There are 5 ways to turn a row about zero (a turn may also mirror it). The second row of each pair is the first, turned, with some noise. The first 50 pairs use one turn. New pairs use 3 turns, one after the other, and a turn may come again.
Some pairs, each with its turns in order after it:
[26,-19,23,-27,7,-12,22,40,5]
[21,3,34,6,42,-19,-15,16,-9]
P

[12,18,9,7,11,-35,-19,4,12]
[12,9,-4,24,-20,-9,-3,-6,33]
M

[11,19,-9,-34,1,-6,5,23,27]
[28,-25,2,21,0,-12,-30,-17,-8]
L

[-3,-10,19,-29,4,-14,-2,26,-10]
[2,-1,3,-24,29,-1,-9,30,5]
D

[-17,-13,17,33,36,15,-1,18,-11]
[-24,17,-6,-17,11,41,29,-9,10]
D

[29,15,39,10,16,-8,-4,41,-14]
[5,-28,48,-4,11,-14,7,-9,-34]
J

[-1,24,-32,-2,-11,-29,3,-19,8]
[16,7,-41,-18,-11,25,-12,-1,3]
P

[-16,-19,-12,11,-25,-39,25,-7,35]
[21,-9,30,28,-19,39,-3,20,12]
L

[45,6,-29,-16,8,-20,3,-3,14]
[-5,12,12,-10,-15,-12,-55,-3,-4]
J

[-46,-35,-8,18,29,0,14,-25,-5]
[-56,1,-3,19,27,15,22,-18,-16]
D

[-19,31,-12,-43,-11,-14,1,18,29]
[5,12,-1,-35,-3,16,-34,18,-41]
P

[-4,-9,-9,17,18,18,46,2,-6]
[1,-11,8,5,26,39,-22,-3,-20]
M

[-11,19,56,14,3,-11,1,30,2]
[-33,-13,-2,22,9,3,-11,19,-47]
L

[8,-18,3,5,5,-36,2,4,0]
[19,-18,3,-21,-2,-14,-12,-15,4]
J

[25,-18,-14,-53,-48,17,-7,29,-9]
[-40,14,-3,0,39,-17,-58,28,4]
P

[-19,11,6,-22,-43,-9,18,8,-35]
[-6,-4,23,-20,12,45,17,2,34]
J

[-26,-10,-18,-18,19,-29,1,20,-14]
[8,7,-2,8,30,36,4,-10,-28]
P

[-4,-26,13,-3,2,7,-33,9,41]
[-10,-37,-25,14,-29,-18,1,-3,-11]
J

[15,36,-28,36,2,26,44,-4,0]
[4,71,18,17,5,10,1,-24,-15]
J

[43,22,5,-4,11,-34,-20,9,22]
[3,-21,14,-25,-13,-8,-39,-1,-42]
J

[8,14,27,15,-12,2,10,-14,4]
[-2,20,-8,5,-21,10,-23,10,-13]
D

[8,3,22,-33,-21,39,15,15,9]
[-45,-24,-6,-23,7,14,21,13,4]
M

[-17,-31,-20,-24,-38,-29,-32,3,-11]
[2,14,19,-38,-35,-46,-3,-24,-13]
M

[-34,5,-9,-26,37,0,24,-6,-33]
[1,39,1,-7,-13,36,-19,21,-28]
M

[57,-65,-10,7,-23,2,4,-23,10]
[18,49,12,-23,19,50,-29,-8,44]
L

[13,25,9,-14,21,-11,11,1,22]
[24,4,-36,18,8,5,-6,10,10]
D

[-22,15,14,-15,16,14,13,18,3]
[13,24,-20,-7,27,11,5,-5,-12]
D

[2,-15,12,11,15,-33,18,12,3]
[-20,-15,-2,8,-1,41,-3,1,-4]
L

[35,51,0,2,12,8,-3,8,-10]
[26,8,2,14,-31,-18,-42,-24,1]
P

[-30,36,17,43,21,-16,-19,-27,17]
[21,-16,8,-24,-48,24,35,-33,-4]
P

[1,-27,-32,16,11,18,3,39,15]
[13,5,0,-23,34,19,7,-44,2]
M

[-8,20,-13,-1,-9,33,16,-3,-28]
[-19,31,-8,32,-26,1,-8,7,2]
P

[9,-38,5,-17,-14,-21,5,8,21]
[8,14,19,14,-12,34,-25,-15,3]
L

[3,-27,2,25,-1,41,27,67,-42]
[-19,7,-11,-53,67,26,-44,-15,16]
M

[-3,6,-22,-27,-20,0,17,32,0]
[16,-17,-14,5,-33,-13,-31,-1,1]
L

[-47,-9,-21,-12,-5,37,8,-20,-25]
[-8,27,-16,22,15,20,25,27,42]
J

[36,9,8,0,-4,8,19,-8,1]
[11,3,-20,0,33,10,-15,8,7]
L

[34,44,4,64,-29,5,0,-39,-16]
[22,2,-1,-44,52,1,27,64,-4]
L

[17,-16,10,-26,12,10,3,-13,14]
[-29,-5,-2,-6,-4,-27,-13,6,6]
J

[7,26,-10,49,27,-21,0,-63,24]
[-22,-3,-20,72,-36,34,-16,-18,12]
D

[9,2,4,-7,0,22,-3,7,16]
[14,-3,-19,-14,-6,-6,6,-11,-6]
D

[-23,-18,14,5,-12,-2,0,10,5]
[-28,8,8,0,8,-18,-9,-13,-6]
M

[4,24,-7,-4,0,22,23,13,20]
[-16,27,18,8,-27,5,11,-3,-13]
J

[-35,-5,20,24,-5,4,15,-7,-45]
[-19,11,-9,2,17,-13,-48,18,-28]
M

[-27,-14,17,-13,-8,-13,-31,16,18]
[-21,-20,25,-32,16,20,-1,-3,-13]
P

[5,39,-3,-39,-25,0,31,9,-30]
[8,26,3,25,-9,19,-53,34,-11]
P

[-3,9,-14,-52,-14,0,4,-22,-3]
[2,-6,-5,10,19,-47,-26,-9,-3]
D

[-14,17,-27,19,21,2,9,16,26]
[-8,-41,13,19,3,-15,8,2,25]
L

[18,-5,13,36,5,-11,30,8,16]
[3,-22,16,25,24,15,-21,-15,17]
M

[1,-35,-38,1,9,53,-10,8,-23]
[-24,-4,9,-35,-1,-26,48,-42,9]
D

New pairs. What belongs after each?
[3,12,-46,21,-10,20,-21,-11,23]
[17,-20,-1,-38,-11,21,-3,-27,34]
J M L

[-8,67,-24,41,2,17,-12,31,0]
[-3,-8,7,-17,-58,37,-39,31,21]
P M L

[10,0,-9,7,-21,6,26,-43,0]
[-48,20,6,-8,-11,14,5,-10,-4]
M D M

[-26,-9,26,33,-26,-10,-16,-16,-40]
[-5,26,20,54,1,-22,12,0,-32]
P J D

[1,29,-16,32,39,-12,-10,-15,-5]
[24,-1,16,-16,-20,-32,12,2,-42]
D L J

[-12,-19,20,16,-8,-6,23,35,26]
[35,21,-17,-13,1,-4,-20,32,-12]
L M J

[-23,-2,-16,27,-3,-37,-43,2,38]
[9,-45,16,31,-5,-50,26,-5,-17]
D L L

[3,7,-22,-10,-16,16,-34,13,26]
[-34,-24,-14,0,6,32,-8,-6,15]
P D D

[47,1,-8,29,-4,10,3,1,-8]
[-7,3,-4,6,-3,-31,-14,-25,-39]
D J D

[21,14,-48,-21,-32,-56,2,-4,-4]
[49,-18,-51,18,18,13,-19,-9,36]
P M L

[-4,-10,-19,29,-8,-32,6,21,-17]
[-7,30,-12,-6,-17,-8,40,-1,-5]
P M D

[5,14,48,31,5,5,1,-16,-19]
[-13,3,22,-16,-51,-11,8,28,20]
M J D

[-2,39,19,2,15,21,-45,-28,32]
[12,4,-5,-23,39,34,-5,8,-60]
L L M

[9,14,5,12,35,-15,-28,-5,-26]
[9,-2,-27,-1,4,33,20,-3,29]
P D J

[-11,62,-1,4,32,19,39,12,19]
[-24,-6,45,-24,-39,-22,-23,-24,37]
J P P

[-15,30,-8,-12,-4,-7,-28,14,9]
[-12,-9,-14,-11,-11,-37,-15,17,6]
L J J

[5,-18,-16,-7,-38,-10,18,26,-43]
[22,15,-4,-4,24,-25,16,19,-58]
J L J

[6,2,21,27,37,28,0,-8,-27]
[-27,-16,-24,20,8,-29,-30,7,7]
P L L

[-6,25,-24,15,-19,5,14,-35,-46]
[1,-17,43,23,-19,43,23,8,-9]
D M D

[-3,-5,-24,-38,-45,14,27,2,-11]
[-26,5,27,8,-17,-32,-1,-24,44]
J D D

[-5,-22,7,0,-7,22,4,39,9]
[13,5,3,-12,19,4,-36,7,-28]
P L M

[6,22,-28,5,5,21,13,22,-16]
[23,0,4,15,-11,28,-20,-26,-15]
D D J

[-7,-27,13,-26,-10,-24,-11,3,19]
[-1,-39,-28,-7,-6,-1,-2,-12,-17]
L L L

[0,-7,22,-29,1,-35,-24,-12,-12]
[-14,12,-24,37,-24,-6,16,0,-26]
P L M

[3,-16,19,2,3,-1,-35,-10,-30]
[7,-7,-5,19,3,26,-17,-9,32]
L D D

[-15,0,-48,12,29,-27,-50,5,-18]
[9,-13,-5,-58,5,-16,-22,-14,52]
M D P

[31,12,-15,-49,-12,0,-20,-6,35]
[-54,0,2,-36,18,4,-11,-5,-39]
M M D

[24,-9,-22,-21,-4,-33,4,17,11]
[-10,32,18,-3,-30,-3,4,-10,23]
J J L

[19,14,-20,0,-22,22,-4,-25,27]
[-29,11,0,5,-12,18,-33,-27,-1]
M D M

[-8,-23,-11,8,-18,-52,5,-1,11]
[18,35,2,-15,-23,-15,-29,7,20]
P D J

[-6,-10,-36,23,-10,27,17,14,25]
[-1,-2,-9,-9,17,20,-18,-26,46]
L J J

[23,-20,32,2,9,7,-6,-45,3]
[-32,3,-23,16,-36,8,-24,15,5]
P D L

[-9,-11,-16,-9,1,-3,-12,-28,-4]
[-11,8,0,-9,1,5,-13,-12,32]
J J P

[11,-25,15,-3,13,18,23,28,3]
[2,-1,33,-26,-17,-11,-21,17,0]
D J P

[0,28,-20,-38,25,-31,17,-22,2]
[-13,9,11,8,-43,17,6,-46,26]
M M L

[-28,-25,37,-14,-13,17,2,23,-5]
[-32,-11,-10,-5,28,-15,35,-21,6]
M D L

[32,-10,-29,15,-6,6,-17,8,-7]
[16,2,-33,24,13,-19,-5,-26,-1]
P D J

[-55,-20,11,5,-23,-21,-2,-13,-11]
[50,14,-6,-11,-3,29,-18,1,-23]
L P D

[-34,-39,4,19,-8,-34,5,-52,1]
[29,-18,25,14,3,38,41,1,34]
L L D

[5,53,-39,-40,17,-21,10,-3,-9]
[8,-37,-11,30,5,18,56,2,27]
L P D

[33,23,0,2,-1,39,9,-38,21]
[1,-1,50,16,-14,-44,2,2,23]
M L L

[15,29,44,-3,36,53,-29,-11,4]
[-17,24,-23,31,15,-15,48,53,-1]
L L P

[-12,8,-15,8,8,-13,13,3,31]
[12,-10,7,-7,-19,10,-23,29,8]
J D D

[20,15,-15,-7,-9,23,35,-16,0]
[3,-38,29,-6,13,3,0,-30,0]
L D M

[41,-36,44,-19,37,-29,-10,-21,-4]
[-8,-35,20,-47,-12,26,8,26,48]
D L P

[5,12,10,-15,-6,10,10,24,36]
[-18,-10,-10,-35,-7,18,-8,-21,5]
P P D

[22,31,-9,-11,-26,0,-6,4,-17]
[3,46,5,-13,8,7,0,-20,1]
P D L

[-6,5,-37,28,-10,24,6,16,-20]
[36,15,3,-6,6,-25,-2,32,7]
J D L

[-1,-10,-49,-20,-3,-33,-39,1,-17]
[-3,35,-3,-46,-23,-39,-18,10,2]
J M J

[26,-3,1,33,5,9,1,11,39]
[2,-1,10,9,25,-33,13,-15,-30]
M M J

[-2,17,-18,5,7,14,-8,-14,-16]
[-3,-5,-14,-14,24,9,11,-17,-3]
P D J

[42,11,-63,-40,6,24,-1,-5,-3]
[-41,-42,-7,36,-19,-48,-20,2,14]
J D P

[18,-17,-40,-56,-44,23,-12,24,13]
[4,43,-30,-40,29,18,-24,-35,29]
M P M

[16,-40,-7,15,-22,-2,30,9,-13]
[4,-14,29,22,27,-31,-6,-15,21]
J J D

[-27,32,8,26,-10,4,-9,-7,8]
[-1,4,4,27,-18,9,24,-30,-18]
D J P

[-15,37,-15,39,2,47,11,21,23]
[3,10,21,-56,42,-9,-4,-21,13]
D M M

[1,-13,-36,3,6,-9,-1,1,-2]
[-5,-5,-18,-16,11,10,-16,11,14]
J L D

